The same things were measured in two ways. Each way mixes the same 10 hidden numbers, adds some noise and spreads widely along 7 directions of its own, which tell nothing about the thing.
(in the rows, 128 means zero)
Some things both ways: the first way, then the second way.
[154 113 109 146 111 139 162 121 148 121  89 138 108 177 101 112 107 164
  97]
[121 145 128 128 159  90 144 138 102 128 168 142 136 101 115 122 101 112
 129 133 144 155 114 151 117 139  86]

[155 136 172  72  70 168 140 160 152  89  99 140 158  75 114  87 120 128
 106]
[110 111 173  91  94  40 181 104  91 108 180 143 111 148 117 117 158  99
 128 161  88 145  95 103 162  78 118]

[ 97 121  82 166 182 106 107 112 139 134 150 101  84 182 183 161  95 140
 164]
[143 177 158 154 157  80 130 158 142 107 116 106 178 164 145 123 140 150
 115  92 149  91 160 122 162 122  92]

[123 133  66 141 147 128 113 103  90 136 121 126 126 144  97 105 131 141
 163]
[135 120 104 115 131 122 146 139 131 152 127 141 122 100 107 133 143 144
 125 157 141 123  86 145 161 106 106]

[174 136 126 133 111 117 177 126  94 136 118 151 100 169 116 112 138 167
  95]
[143 155 137  59 126  98 121 113 119 175 122 115 135 154 133 127 142 181
 125 166 126 102 111 133 187 102 109]

[140 162  94 121 115 186 135 150 109 148 175 170 159  91  91 133  89 121
  55]
[ 94 137 180 151 121  58 147 105  87  91 151 141 125 166 160 105 132  66
 116 126  87 119 118  97 146 140 132]

[155 149 123 109 121  81 145 146 101 135  93 113  59 160 153 130 116 164
 150]
[141  97 109 169 151 145  91  99 117 108 124 136 131 149 166 110 129  70
 178 124  91 124 120 132  53 186  99]

[ 96 105 136 186 182 166 176 152 182 158 132 146 172 174 144 153 150 112
  27]
[126 161 102 136 146 146 135 124 126  99 168 105 148  95  92 127 102 115
 112 148 157 111 159 139 134 156 120]

[ 74 132 195 114 151 142 122 199 172 124 170 100 178 126 233 131  80 123
  84]
[114 159 200 145  87 113 143 112 168  55 124 109 119 133 111 113 166  92
 116 144  97 114 142  83 156 133 182]

[175 127 114 132 106  99 112 107  97 125 105 133  32 129 138 190 122 110
 176]
[157 123 139  56 104 117 143  73 136 174 113 149 109 129 106 133 126 115
 146 153  91 140 115 142 129 148 157]

[100 141 100 134 145 111 112 135  94 130 156 101 128 150 147 141  60 121
 137]
[115 164 116 164 154  83 192 129 122 107 147 145 125  70  86 116  80  75
 112 178 183 131 102 142 167 144 140]

[157 124 161 162 132 107 124 128  99 122 153 106  67 151 186 187  94 110
 129]
[145 102 119  69  97 134 125 112 120 149 136 130 111 146 113 127 169 141
 139 170  77 105  98 122 153  99  97]

[177 155 137  77  99 119 162 146 115  93  90 133  77 140 176 139  78 170
  83]
[130 127 117  72 117  95 129 121 125 202 114 149 102  93 137 132 159 156
 160 173 108 170  70 146 143  98 117]

[110 127 138 146 151 106 107 122  97 112 127  84 117 125 174 168  99  98
 159]
[132 137 158 133 121 134 115  91 144 136  88 131 147 134 147 157 134 105
 114  59 101 133 138 125 142 176 184]

[125 166 105  40 105 135 121 178 103 138  79 148 135  97 134  96  98 161
 109]
[131 118 125  87 132 157 118 107 148 172 102 154  91  99 115 140 129 135
 142 169 122 150  74 156 135 136 158]

[114 119  45 171 149 118 128  89 133 152  67 168 100 179 138 149 161 161
 113]
[112 200 136 108 109  71 173 129 133 145 137 116 127  82 108 115  98 145
 105 172 159 127 127 118 168 138 151]

[104 127 157  83 143 120 100 145 151  85  52  99 154  80 178 119 157 110
 163]
[115 121 124  75  95 121 123 121 130 190 121 133 105 141 149 153 147 165
 132 135  91 131  87 144 136 124 115]

[106 118  78 168 118 114 160 119 161 163  40 165  93 179 118 154 136 192
  94]
[132 142 162  92 131 189  90 145 190 107 151  88 139 137 102 157 162 230
 108 102 165 123 144 154 102 124 120]

[107 106  51 147 182 123  92  98 156 141  96 141  81 159 135 162 153 122
 177]
[150 123  87 144 208 160 100 155 116 115 155 130 159 137 115 141 104 115
 143 116 145 113 140 175 111 137  52]

[156 134  91 189 103 124 144  89  55 142 128 121  98 160  99 100 108 172
 156]
[147 112 156  91  71 102 151  87 147 124 131 125 102 125 106 134 161 102
 157 160  65 127  82 110 137 129 142]

[112 131  71 144  90 160 108 100  89 141 146 171 159 131  61  77 120 161
 130]
[ 96 148 146 127 153  69 150 150  93 129 150 142 138 157 150 118 112 137
  97 119 145 126 131 125 154 106 103]

[124  87 160 170 157 150 122 128 208 112 132 116 161 130 125 165 154 104
 109]
[128 105  93 102 154  69 158 131  70 196 122 180 140 114 155 133  97 126
 119  78 120 162 114 128 136 115 116]

[125 108 122 117 177 129 118 125 208 110  41 138 138  98 120 170 211  98
 130]
[129  57  87 127 146 197  85 115 113 101 194 126 121 121 115 151 161 117
 156 124 101 143 102 162  63 135  71]

[166 125 171 165 135 130 105 120 123 101 192 115 153  88 139 157 137  87
 137]
[130 153 109  77 139 112 155 152 140 213  84 157 118  86 120 146  94 190
 103 121 163 150  97 141 167 112 152]

[ 76 112 135 106  99 119  94 100 109  81  93 115 184 122 140  61 159 158
 186]
[103 107 120 127 108  95 170  86 114 117 153 148  98  76 117 134 134  51
 156 166  93 186 102 117 125 126 179]

[105 118  78 183 109 167 110 108  97 177 206 179 133 161  84 119 108 166
 105]
[115  99 117 115 102 105 167 111 122 121 132 172  82  71 111  90 159  94
 148 183  99 160 111  89 113  96 180]

[184 108 163 184 135 126 112  85 123  89 190 109 148 118  95 102 167 118
 176]
[140  75 163 150 120 252  39 109 190  73 118 130 110 110 124 150 198 100
 169  63  58 181 126 143  14 188 143]

[145  86 156 189 202  66 119 104 186 117 107  88 137 168 144 157 218 115
 172]
[129 133 133 117  87 124 138 113 146 143 114 131 118  73 118 113 157 163
 113 132 134 134 100 102 131 138 165]

Other things, the second way, with their names:
J278: [137  68 119 166 144 218  87 104 157  78 140 131 132  90 108 150 165 112
 136  81 131 153 112 145  66 166 150]
J210: [112 128 131  97 123 115 124 117 105 150 138 132 112 178 149 124 126 114
 137 169  96 121 117 145 127 136  82]
J337: [ 91  81 110 155 110 187 121 188 159  96 145 141  92  81 116 132 180 181
 108 110 134 145  88 107  90  88 123]
J604: [133 149 111  70 158 134 120  92 109 177 139 135 127 126 113 162  86  92
 142 150 104 147 126 180 151 159 124]
J671: [130 108 105 119 121 181 112 107 150 165  92 138 120 110 130 157 143 133
 126 124 131 143 101 160 128 159 144]
J823: [ 96  88 105 137 134 114 155 145 117 141 124 172 105  64 134 117 169 146
 119 134 150 178  90 108 137  70 166]
J303: [160 134 125 138 187 165  89 118 120  78 165  92 181 159 103 157 116  94
 133  94 121  96 155 156 148 153  75]
J629: [127 128 149 133 126 132 103 113 114 104 148 116 140 140 134 116 156 120
 123 128 113 120 119 126 128 147  95]
J348: [132 126 148 142 155 144 121 131 117  95 124 138 145 177 128 112 107 118
  96  98 136  91 151 118 125 152 112]
J384: [113 174 169 107 121  81 121 125 127 137 128  98 158 180 165 122 161 184
 100 125 142  98 156 121 169 114 115]
J169: [125 145  84 101 121  98 162 154 134 183 130 136 131  93 130 124 112 195
 121 135 171 142 133 138 105 117 111]
J36: [118 149 175 143  97 183  95 103 181 129  60 122 143 129 146 140 185 159
  78  81 143 119 148 126 156 173 198]
J442: [128 143  88 108 138 116 159 124 129 141 157 129 126  70  95 127 114 144
 126 166 158 129 127 133 138 117 148]
J529: [146 170 114  97 136 149 133 126 144 159  99 119 147 140 107 125 108 166
  96 158 172  86 151 151 170 147 117]
J834: [110 137 158 109 114 147  96 108 136 169  75 143 143 149 174 144 170 163
  85  59 112 131 158 126 153 148 181]
J679: [150 135 154  71 128 121 109 101 134 159 124 122 136 169 134 133 140 168
 132 126 116 108 126 143 133 134 118]
J362: [124 125 152 156 139 140 135 131 152  69 156 134 128 112  99 124 143 104
 127 115 133 138 139 131  94 141 135]
J939: [142 112 138 128 155 144  98 136 147 109 140 113 152 132 125 143 190 165
 136 113 141 128 116 146 143  93  99]
J850: [157 144 179 116 156 184 115 118 175  81 147 107 164 151  66 159 132 150
  91  93 180 115 156 180 136 158 115]
J458: [136 159 128 118 120 160 128 125 181 134 116 118 123  51  94 136 122 166
 123 126 162 154 125 131 106 158 179]
J620: [131 132 101 123 185 100 133 136 104 186  77 166 136 138 165 123  91 126
 133 118 147 140 120 138 147 126 130]
J639: [ 74 107 132 171 113 108 134 134  90  55 185 128  96 137 144  93 161  82
 120 179  85  87  91  79 143 104 119]
J675: [123 167 176  97  96 120 138  86 150 137 104 125 131 157 122 130 156 122
 100 151 121 111 154 142 175 153 163]
J553: [152 105 111 108 162 192 106 149 171 120 133 115 135 128  90 162 157 189
 124 124 161 107 108 161 144  96 108]
J654: [141 195 162  83 148  95 154 127 155 122 161  99 146 141  76 145 109 143
 122 175 165 119 145 175 175 121 101]
J465: [118 131  91  97 143 105 152 158 115 170 152 135 133 113 120 142 131 179
 111 143 159 128 110 156 157  86  84]
J67: [ 85 140 119 146 113  65 157 138  95 155 109 161 107  99 169  86 148 130
 109 168 134 131  95  92 162 106 146]
J797: [ 95 119 152 131 122 168 105 163 169 110 124 131 106  81 123 134 200 196
 103 119 147 151  96 113 141  80 165]
J872: [145 130 153 106 114 107 135  76 143 152 109 132 131 151 141 144 109 107
 149 101 105 144 124 142  93 185 155]

Some of these things the first way, each followed by its name:
[ 84 126 160 121 123 128 131 210 156 177 137 111 132 163 178 142  53 150
  75] | J348
[137 146 125 145 138 111 124 106  68 105 179 106 179 107  95 110 152 109
 149] | J671
[ 97 113  29 142 148 130  81  94 154 151  75 159  82 139 105 152 147 131
 190] | J362
[151 132 142 101  98 135 124 126 130 100  70 141 118  90 120 102 171 126
 149] | J169
[120 135 111 114 122 143 130 135 134 137 171 156 186 128  93  67 162 160
 128] | J620
[106 116 164 153 157 143 158 156 175 138 119 118 215 150 122  75 159 167
  73] | J458
[ 83 157  77  71 173 129 142 169 148 150  85 140 155 131 140 135 143 122
  77] | J36
[101 100 145 135 137 120 109 114 102 121  88 127 148 130 121  60 182  94
 213] | J639
[ 98 139  49  82 109 134 109 124 139 141  61 181 105 131 131 150 133 171
 111] | J823
[128 152  90  56  93 123 109 129 104  97  57 140  66 115 167 125  91 140
 163] | J654
[102 120 109  98 105 126 141 157 134 136  80 110 154 154  74  57 105 163
 145] | J850
[192 111 125 170 156 109 164  99 154 114 123 142 126 162  89 127 202 125
 116] | J629
[ 96 115 129 159 121 132 152 122  90 133 146 124 136 178 118 118  95 124
 108] | J834
[107 108 136 155 141  90 163 113 147 114 107 126 128 189 142 116 159 154
 132] | J384
